There are 4 ways to turn a row about zero (a turn may also mirror it). The second row of each pair is the first, turned, with some noise. The first 36 pairs use one turn. New pairs use 3 turns, one after the other, and a turn may come again.
In the rows, 128 means zero.
Known pairs, each followed by its turns in order:
[ 52 108  73 133 161 156 134 128]
[143  78 168 198 140 108  87 117] => J103

[161 154 102 141 189  52 138 123]
[ 91 127 105 178 195 144  89 168] => J809

[127 118 116 135  52 146 129 120]
[ 73 103 140 122 124 115 164 157] => J103

[136 105 182 101 204 131 115 124]
[145 190 162 181 145 116  94 105] => J809

[145 133 154 130 139  52  96 130]
[172 102 175  86 110 126 104 148] => J665

[129 127 161 204 109 152 108  81]
[ 91 172 191 142 121 159 156 100] => J68

[181 125 128 138 127 147 143 120]
[120 148 148 114 133 136 154  84] => J665

[129 173  84 153  83 124 128 127]
[ 76 133 149 150 122 125 170  93] => J103

[142 156 117 183 120 112  65 178]
[129 173 168 113  92 179 110 178] => J665

[128 143 117  62 127 111 120 123]
[138 120 149 145 140  67 128 143] => J665

[120 130 163 125 117 144 124 156]
[ 99 121 138 139 115 118  93 122] => J68

[ 56 145 135 129 128 164 124 204]
[150 129 143 115 103 128  25 111] => J68

[136 117 107 103 105 124 112 138]
[101 116 118 124 121 112 144 105] => J809

[123 145 133 136  70 136 149 130]
[114  94 149 146 155 153 113 101] => J68

[ 72 136 102 145 114 118 178  68]
[121  85 142 196 122 183 154 134] => J103

[138 109 111  96 151 124 113 129]
[138 141 102 146 130 106  98 138] => J103

[204  88 117 117 191 133 121 129]
[ 96 163  71  90 129  80 173 139] => J68

[115 127 126 183  91 133 122 172]
[154  75 133  94 113  94 118 152] => J809

[ 55 125 107 110  89 143  84 131]
[194 134 148 178 117 130  87 101] => J68

[125 133 127 146 141 155 118 116]
[128 138 159 114 125 141 122 138] => J809

[143 133  99 108 123 106 150 137]
[144  96 108 112 149 125 137 135] => J68

[ 86  79  74 129 122 123 129 117]
[ 89 132  85 112 144 104  76 134] => J665

[110 120 126 132 174 123 131  52]
[143 179 125 144 127 159 168 174] => J68

[162 149 147 126 148 122 117 107]
[128 154 133 125 173 135 124 126] => J809

[121 127 170 133 110 145 128 138]
[136 117 146  93 114 134 134 146] => J103

[204 144 100 122 137 129 122  83]
[ 81 159 138 119 189 142 168 144] => J809

[154 131 159 121 130 141 161 114]
[136 112 131 128 130 130 163  92] => J665

[134 135  80 125 122 148 142 159]
[ 80 153 134 153 111 115 120 124] => J665

[165 136 123 124 143 151 126 138]
[105 135  93 110 122 125 134 109] => J68

[148 116  97 189 129 123 142 142]
[110 114 134 124 189 130 143  93] => J103

[133 110 102 153 145 119 116 132]
[101 123 142 134 124 115 114 158] => J809

[113 125  52 109 140 102 131 132]
[ 64  95 113 157 111 151 131 137] => J809

[161  74 190  52 143 119 152 113]
[155 134  55  89 107 152  86 196] => J103

[129 122 116 181 114 110 142 149]
[120 102 133 117 162 129 156  93] => J103

[165  85 170 120 136 126 120 141]
[168 142 119  91 102 117 147  95] => J665

[ 52 153 126 152  97 138  86 116]
[124 123  93 140 156 156 119 209] => J665

New pairs. What belongs after each?
[165 130 150 174  57 124 106 129]
[156 145 190 121 173  94 166 138] => J103 J665 J68

[131 137 131 132 124  89 150 149]
[150 126 109 133 128 109 145  98] => J68 J68 J103

[124 110  52 157 139 107  57 146]
[ 76  89 179 114  80  86 162 100] => J809 J68 J68

[109 129 204 155 120 100 204 134]
[ 95  87 116 165 122  42 175 129] => J68 J103 J68

[122 112 133  85 166 133 129 204]
[157 105 142  82  85 193 122 122] => J809 J68 J103

[120 197 131 165 129 167 149 133]
[139 157 153 112 105 182 161  83] => J68 J68 J68

[126 160 120 124 122  93 144 128]
[105 130 111 161 113 141 148 125] => J68 J665 J103

[128  79 136 139 122 128 161 145]
[125 149 126 120 182 148 117 118] => J665 J68 J103

[150 111 113 124 204 168 121 120]
[ 75 102 129 107 150 106 175 165] => J103 J68 J665

[128 147 185 133 125 131 125  59]
[112 111 169 123 176 188 114 125] => J103 J665 J68

[145 121 115 119 159 152 122 173]
[144 106 145  98 116 138  84 132] => J665 J665 J103

[ 98 135 150 132 154  77 166 174]
[116 131 123 176  73 152  86 149] => J103 J103 J665

[151 110 116 131 166 106 135 126]
[165 136 139 140 146 159 132 138] => J103 J665 J665

[150 146 163  52 129 159  96  83]
[138 155 148 165  79 191  77 102] => J665 J809 J665

[168 144  90 124 130  93 127 132]
[117 156 136 149 130 125 169  93] => J103 J68 J665

[124 133  94  89  80 120 117 157]
[ 85 109 100  86 117 138 115  93] => J103 J103 J665

[116 141 122  81 128 128 122  88]
[139 139 134 158 118 172 103 117] => J68 J665 J68

[120  98 131 110 127 173 149 127]
[130  86 113 119 122 127 134  91] => J103 J665 J68

[129 120  92 194 122 146 125 106]
[123 167 157  78 143 113 144 103] => J103 J809 J103

[127 155  75  68 114 135  91 120]
[137 107 106 186 128 158  69 122] => J68 J103 J665

[140 169 143 112 176 122  76 115]
[102  74 141 145 137 138 115 182] => J103 J68 J103

[153 134 129  97 107 148 160 126]
[124 156 108  96  99 118 147 115] => J103 J809 J809

[105 123 128 100 101  74 132 126]
[152 141  76 118 127 107 142 157] => J68 J103 J68

[144 133 129 122 143 119 121 142]
[135 113 126 115 135 145 127 139] => J103 J103 J809

[149 179 133 147 123  90 144 159]
[ 83  85 152 107 152 137 149 144] => J68 J809 J665

[118  95 107 114 176 128 159 151]
[120 163 137 125  95 134  89 163] => J68 J809 J809

[116 126 184 190 129 145 159 157]
[ 90  80 104 101  96 179 111 145] => J665 J809 J103

[170 125 139 137 151 151 137 126]
[120 110 135 135 110 106  92 154] => J68 J665 J809

[149 101 141 113 146  89  98 165]
[190 134 134 101 145 117 152 118] => J68 J809 J68

[132 114 130 149 132 145 120 153]
[109 121 124 147 132 130 157 122] => J809 J103 J809

[116 126 158 118 137  94 126  94]
[127 101 109 129  97 124 124  91] => J103 J809 J665

[122 124 144 164 121  52 142 114]
[110 133  79 115 119 115 192 148] => J68 J665 J809

[154 100 144 134 118  88 127 123]
[113 123 153 130  89 110 101 142] => J809 J809 J809

[137 109 185 142 141 128 117 162]
[179  98 119 123 112 134 129  91] => J103 J103 J68

[106 148 127 114 199 117 191 107]
[217  90 113 153 135 121 147 121] => J809 J103 J665

[155 159 136 108 138 113 134 122]
[125 100 135 129 136 155 146 101] => J809 J68 J809

[101  63 123 161  52 123 128 122]
[101  95 126 100 171 116 201  79] => J103 J809 J103

[106 169  86 123 156 127 166 112]
[146  69  95 124 129 147 152 100] => J68 J809 J665

[119 135 133 138 130  52  60 149]
[136 133 140 137 125 132 207 196] => J665 J809 J68

[134 150 132 117 103 128 117 131]
[114  98 133 126 128 128 134 146] => J103 J103 J103

